There are 4 hidden switches. A switch that is on adds its own fixed numbers to the row, and there is some noise. The rows also spread widely along 6 directions, which tell nothing about the answers.
(in the rows, 128 means zero)
Some rows, each with its switches (1 for on, 0 for off) after it:
128 125 106 124 100 109 118 135 147 125 113 125 126 124 127 128 114 123
 111 130 116 138 135 131 137 : 0 0 0 1
142 138 119 98 93 115 104 110 125 127 126 133 116 130 127 147 124 131 90
 131 155 127 130 133 136 : 1 1 0 1
127 139 127 125 128 115 147 137 140 143 117 133 136 131 127 120 117 121
 129 139 114 132 127 133 152 : 0 1 0 0
119 114 99 107 103 131 124 124 138 131 113 117 115 129 121 144 117 143
 121 141 135 109 133 136 140 : 0 0 0 0
117 124 103 121 104 143 131 130 131 112 112 128 126 124 126 126 144 129
 117 141 124 107 118 151 150 : 0 1 0 0
114 127 107 108 98 137 133 117 116 111 112 137 127 124 132 134 158 130
 124 144 130 97 89 140 160 : 1 1 1 0
149 137 137 82 140 95 146 103 113 148 144 119 139 138 125 169 106 134
 108 127 158 132 132 123 140 : 1 1 0 1
132 129 125 117 128 124 150 123 117 129 136 129 141 125 133 144 138 126
 133 128 118 115 98 123 156 : 1 0 1 0
119 139 125 126 112 120 134 121 122 116 128 148 114 142 139 126 136 126
 159 143 128 96 113 147 161 : 0 0 1 0
132 134 154 99 159 81 171 135 117 134 125 134 159 142 120 147 130 139
 146 144 153 136 107 119 159 : 0 1 1 1
131 116 123 93 147 113 165 123 116 146 144 114 151 126 126 164 126 136
 129 130 132 116 103 109 149 : 1 0 1 0
158 111 128 115 122 130 128 126 124 101 151 124 144 129 120 163 150 139
 97 126 165 131 130 142 129 : 0 0 0 1
115 110 95 113 114 134 147 142 136 134 115 110 149 105 124 138 138 122
 106 133 97 126 92 108 147 : 1 0 1 0
137 147 116 126 87 138 100 125 142 132 111 147 113 125 131 113 132 122
 94 138 121 132 120 129 140 : 1 1 0 0

New rows, each followed by its switches (1 for on, 0 for off):
126 131 134 81 138 101 146 95 102 143 143 130 114 148 131 171 113 151
 155 139 163 83 114 128 160 : 1 0 1 0
115 128 97 133 92 113 125 140 138 109 124 130 129 121 138 120 133 107
 127 131 96 123 116 140 148 : 0 0 1 1
123 120 101 95 93 111 111 140 148 132 103 118 130 122 113 136 118 138 86
 145 142 143 135 122 127 : 0 1 0 1
142 129 113 117 128 120 146 114 125 146 150 115 137 124 136 149 110 115
 120 117 107 118 128 126 145 : 1 0 0 0
140 125 109 125 97 118 112 131 141 114 126 126 125 126 126 135 126 127
 103 127 130 133 136 138 133 : 0 0 0 1
145 130 124 108 102 127 118 135 125 107 135 142 146 122 122 139 165 127
 80 134 150 145 97 125 137 : 1 1 1 1
133 147 147 139 142 98 153 150 143 145 122 150 140 139 133 107 120 119
 152 139 104 143 113 113 157 : 0 0 1 0
147 120 128 107 136 128 148 142 138 150 120 119 162 116 115 141 133 132
 82 132 127 156 111 105 135 : 1 1 0 0
132 131 120 120 110 117 120 129 143 141 121 132 112 136 128 127 107 133
 123 137 128 121 139 129 140 : 0 0 0 0
109 119 95 119 115 103 151 138 136 136 101 110 155 105 129 135 121 111
 123 125 80 137 94 106 154 : 1 0 1 1
149 121 116 138 115 128 134 130 129 99 145 125 142 121 131 143 144 117
 107 116 123 130 126 150 139 : 0 0 0 1
147 135 122 142 124 143 151 142 136 129 126 130 161 111 131 119 148 106
 95 124 93 151 104 124 146 : 1 1 0 0
143 134 127 153 136 130 164 152 135 131 139 135 167 111 139 114 147 94
 122 118 71 148 88 113 154 : 1 0 1 0
132 142 135 126 137 100 166 132 112 113 145 138 154 136 139 134 143 110
 144 130 121 121 107 148 162 : 0 1 1 1
136 140 134 126 133 118 138 108 120 135 120 136 122 132 137 139 119 129
 144 128 120 113 113 130 162 : 1 0 0 0
163 129 161 120 176 111 173 130 121 141 157 132 156 143 123 156 122 138
 140 128 149 136 129 125 147 : 0 0 0 0
123 148 148 118 128 90 130 140 142 154 103 152 116 149 126 113 105 142
 156 154 134 131 121 108 155 : 0 0 1 0
152 126 147 110 168 110 169 122 124 159 136 117 157 129 123 161 111 134
 125 123 130 139 116 106 148 : 1 0 0 0
128 133 122 83 125 107 148 121 119 158 145 123 134 132 127 150 115 130
 116 136 136 117 118 117 144 : 1 1 1 0
166 128 143 118 148 126 161 127 113 131 184 131 156 133 131 155 142 118
 113 117 136 127 112 124 138 : 1 0 1 0
136 118 124 121 120 132 135 149 136 121 140 136 140 129 119 132 148 135
 115 139 136 131 113 123 137 : 0 0 1 0
144 159 130 142 115 108 134 120 128 125 131 142 140 124 150 118 123 92
 116 116 94 143 119 137 155 : 1 1 0 1
164 135 137 135 134 135 139 128 129 131 152 135 143 126 134 138 134 115
 108 115 119 140 120 124 140 : 1 0 0 0
128 116 124 102 132 137 163 126 107 103 152 131 148 134 124 155 165 134
 132 142 152 94 104 152 152 : 0 1 1 0
135 140 140 90 128 115 141 108 104 131 141 143 128 146 129 153 140 138
 134 142 163 101 107 133 159 : 1 1 1 0
142 156 140 160 141 127 163 133 131 132 114 145 155 120 148 101 136 93
 137 120 70 143 96 130 170 : 1 1 0 0
101 129 108 116 107 123 145 140 131 122 105 135 133 127 129 118 142 124
 138 152 111 110 102 135 161 : 0 1 1 0
127 135 91 137 73 131 106 130 135 101 135 132 122 113 146 121 144 97 101
 119 93 125 106 139 143 : 1 0 1 1
127 137 131 116 141 96 148 124 135 156 121 127 124 140 131 136 90 134
 154 138 122 119 141 128 153 : 0 0 0 0
120 136 156 125 175 92 197 166 137 158 92 138 181 127 119 114 129 128
 156 153 102 159 87 98 170 : 0 1 1 0
149 144 131 111 110 131 120 110 121 132 140 140 120 136 134 136 129 125
 105 131 143 119 128 139 143 : 1 1 0 0
142 126 140 100 140 102 156 148 130 138 116 130 172 119 114 147 143 134
 96 139 138 166 92 95 145 : 1 1 1 1
142 118 108 122 131 129 156 124 129 141 142 106 151 113 129 150 120 113
 108 117 101 130 118 120 143 : 1 0 0 0
158 126 123 113 119 116 124 120 129 129 145 122 139 123 125 156 124 125
 90 116 137 143 127 121 132 : 1 0 0 1
140 135 136 120 134 91 136 136 141 143 114 130 138 135 127 134 103 132
 130 133 128 151 135 118 144 : 0 0 0 1
118 115 90 105 95 133 125 130 129 130 129 115 127 116 127 143 136 127
 103 133 116 113 106 121 139 : 1 0 1 0
110 126 106 99 138 105 161 98 114 155 111 106 127 127 135 162 95 133 162
 130 109 93 115 125 168 : 1 0 0 0
114 131 93 108 81 130 118 140 143 137 113 130 126 116 126 118 133 117 90
 144 106 130 105 117 139 : 1 1 1 0
171 136 151 133 139 154 147 118 109 103 157 148 154 129 134 146 175 123
 105 123 149 127 103 149 152 : 1 1 0 0
156 122 131 112 111 140 111 120 129 113 156 137 113 145 121 152 140 148
 104 134 177 113 144 145 126 : 0 0 0 0
